All rows are made from the same 12 directions, up to rounding. Whole rows:
In the rows, zero is written as 128.
[[117 136 136 148  74 126 127 159 126 189 188 133 133  87 130 117 108]
 [113 130 196 150 123 138 128 119 118 139 144 120 171 156  91 103 166]
 [ 94 143 170 146 161  78 121 123 174 154 119 139 141 141 150 104  88]
 [120  95 152 172 149 171 112 113 125  83  79 129  87 152  76 109 124]
 [ 81  98 120 181  76 137 119 172  88 146  98 107  85  73 146 151  80]
 [121 165 131 153 137 129 129 182 101 165 108 123 149  99 128 183 189]
 [122 144 170 147 132 117 101 142 141 108 106 116 140 129 137 134 144]
 [138 129 144 121 137  79  94  87 173 116 153 126 171 175 160  70 172]
 [ 76 105 161 105 159  64 103 152 167 157 107 159 144 174 134  64 177]
 [ 95 122  87 138  93  94 163 104 140 164  77 138 160 134  89 114  97]
 [133 139 119 156  83 104 107 163  56 204 136  85  89 162 158 197 129]
 [132 133  92 158 121 110 132 145 148 137 127 146 144  64 135 122 181]
 [119  96  91 122 170 124 122 124 167 134 137 168  76 127 138  80  95]
 [141  88 122 115 110 134 135 168  82 128 182 129  72  70 163 142 164]
 [109 134 128 161  90 119  40 164 143 148 126 107 135 160 165 100 151]]

The start of a row, then its end:
[158 144 140 132 126  93 197  82 141 124 157 140 158  75] => [112 139 128]
[128 171 153 173 157 159 128 123 150 116 136 125 194  90] => [125 128 160]
[130 128 204 196 130 125  82  98 130  80 113  91 171 157] => [127 104 206]
[130 199 124 156 140 107  99 181 118 205 116 112 134 144] => [158 199 133]
[102 116  95  79 137 177 127 120  99 152 165 116 155 180] => [150 106  96]
[142 126 189 186 110 130 112 136 142 140 188 136 109  89] => [115 100 143]
[102 123 147 149 150  80 140 116 161 148 122 152 180 124] => [115  80 197]
[112 120 171 157  70  68 107  84 134  75 104  74 182 121] => [181 117 124]
[130 160 112 138 170  97 130 128 183 142 110 160 162 116] => [122 113 164]
[ 67 114 145 132 128 153 130 198 106 153  95 140 115  95] => [113 136 119]
[ 98 151 178 117 176  65 153 135 158 139  71 143 132 137] => [127 150  94]
[104  91 127 148 130 104 162  61 144 117 163 126 163 104] => [157  69 102]
[127 104 107 163 119 195 129 126 111  91  95 128 104 105] => [ 81 128 122]
[ 95 150 107 153  58 156  91 183 105 230 170 114 137 137] => [132 129  83]
[130 171 172 167 130 143 112 102 166 119 117 118 158 144] => [104 123  72]
[154 102 123 106 193 120 129  83 163  83 200 146 131 113] => [188  69 164]
[134 156 138 130 159 117 115 135 129 130 102 122 150 156] => [132 151 172]
[ 98  74 106  79  89 112 101 162  99 142 128 121  68 161] => [163 114  92]
[152 137 142  96   9  42 136 120 110 131 140  93 182 119] => [141 148 175]
[160 126  57 142 138 124 128 131 157 164 189 166 124  87] => [138  92 189]
[130 153 163 146  79 124 126 149  94 151 127  98 136 125] => [119 174 119]
[141 100  77  92 135  81 122 159 102 150 105 140  67 152] => [149 154 180]
[139 125 104 134  44 132 164 110 131 134 150 138 192  77] => [ 69 100 172]
[109 103 167 131 146 162 166 121 105  88 121 128 126  90] => [109 130 117]
[197 157  92 100  69 167  95 107 163  83 149 129 150 141] => [ 87 112 141]
[116 113 119 123  99 116 119 140 130 132 142 127 128 107] => [150 112 124]
[128 126 111 120 124 110 135 177  99 189 130 144  89 130] => [115 157 161]
[176 152 148 127 143  88 178 102 121 153 159 134 100 121] => [118 175 110]
[173 122 192 149 146 141 150  79 125 129 231 126  70 124] => [135 120  53]
[156 157 115 120  94  97 152  63 154 179 182 127 165 171] => [113 108  69]
[122 143  97 157 135 140  95 117 176 168 166 144 143 141] => [140  76  97]
[117  70 197 197 105 159 152 123  37 101 144  85  78  85] => [127 157 141]
[130 136 143 109 110 128 157 131 141 104 138 131 111  67] => [141 148  44]
[152 132  98 172  92 115 146 102 124  96 101 110 133  72] => [129 159 131]
[171 142 129 145 151 107 130 119 143 105  94 138  82 128] => [107 163 136]
[138 110  97  95 133 130 146 131 125 121 147 140  82 103] => [151 137  81]
[ 93 144 147 111 141 130 104 154 145 145 126 129 160 147] => [147 111 118]
[128  93 206 108  55 142 123 122 109 106 176 119 145 144] => [ 79  79 157]
[128 116  53 186  93 102 138  83 137 156  89 127 132 133] => [104 115 118]
[115 114 124 141 122 147 146 125  88 119 125 109 145 107] => [136 143 150]
[137 131 166  85 140  76 121 109 102 134 188  85 103 163] => [239 159  60]
[124 133 163 124 145  89 107 117 127 105 113 102 148 157] => [173 136 155]
[ 28 104 122 105 154 163 143 164 114 107  86 123 200  80] => [169 106 126]
[ 85  77 112  64 107 149 133 152  56 157 159 107 116 168] => [164 122 114]
[111 124  74 155 148 128 143 109  87 220 184 115 138 156] => [173 128 120]
[112  70 136 169  92 175 151 120  45 148 143 105  71 134] => [ 94 137 102]
[147 136 148 134 119 120 134 166 122 128 101 142  74 103] => [ 93 171 128]
[141 140  93 149 150 173 137 114 111 105 122 108  96 100] => [159 174  52]
[ 88 102 134  89 132 106 149 183 117 152  99 154  69 107] => [126 144  81]
[ 95  75 146 136 150  84 142  99 102 128 146 112 120 136] => [186 101 137]
[ 97 105 151 161 116  85 141 104 129 137 135 115 135 108] => [161 108  99]
[157 136  67 157 170 174 121  79  94 125 153  92 125 159] => [179 154 113]
[135 141 116  90 144  98 132 137 145 103 114 130 129 107] => [170 150 120]
[119 116  80 105 135 161  84 150 121  86  88 111 100 142] => [171 141 104]
[134 121 134 136 161 131 137 141 102 112 121 122 101 106] => [151 162 152]
[160 155 148 175 203 147 159  85 116 121 133 119 110 130] => [129 172 109]
[109 127 100 179 140 118 154 120  92 163 116 107 114 101] => [165 170  93]
[125 114 199  90  96  98 134 153 116  81 121 122 154 105] => [119 128 200]
[138 130 194 111 117  85  97 178 136 147  82 148  53 188] => [ 69 147 136]
[126 124  85 130 120 172  71 113 145  78  80 112 158 177] => [119  96 153]
[105 153 153  83 167 168 174 111 139 121 132 144 209 137] => [ 89 112 124]
[128 165 116 100 164 168 107 139 126  79 141  96 173 100] => [214 159 115]
[142 165  92 144 132 156  82 150 115 139 111 104 143 158] => [148 162 159]
[120 125 137 185  82 175 106 167  94 161 127 119 104 117] => [ 82 140 136]
[156 149 166 122 119 148 143 111 123 147 170 128 114 154] => [ 92 139  80]
[103  94  84 159 178 161  93 142  89 100  78 106 108 143] => [172 138 185]
[ 72 180 128 144 126 160  89 148 162 106  44 103 207 132] => [139 138  73]
[109 106 131  95 102 107 126 120 128 105  95 123 153 154] => [117 106 147]
[145 116 171 146  89 107 153 133 128 131 131 141  64  94] => [ 84 145  77]
[146 132 142 108 160 140 130 124 128 111 138 132 112 142] => [128 136 128]
[ 76 118 126 119 133 124 182 117 103  82  53 109 185  78] => [138 157 117]
[132  56 100 119 106 113 135 111 113  94 164 135 115  93] => [152  75 201]
[160 150  83 147 152 137 159  74 116 133 142 115 171 133] => [133 147 157]
[ 85  91  97  98 132  99 104 135 211 128 115 184 131 131] => [119  23 116]
[142 190 190 115 181 147 129 128 178 108 127 143 155 133] => [107 139  91]
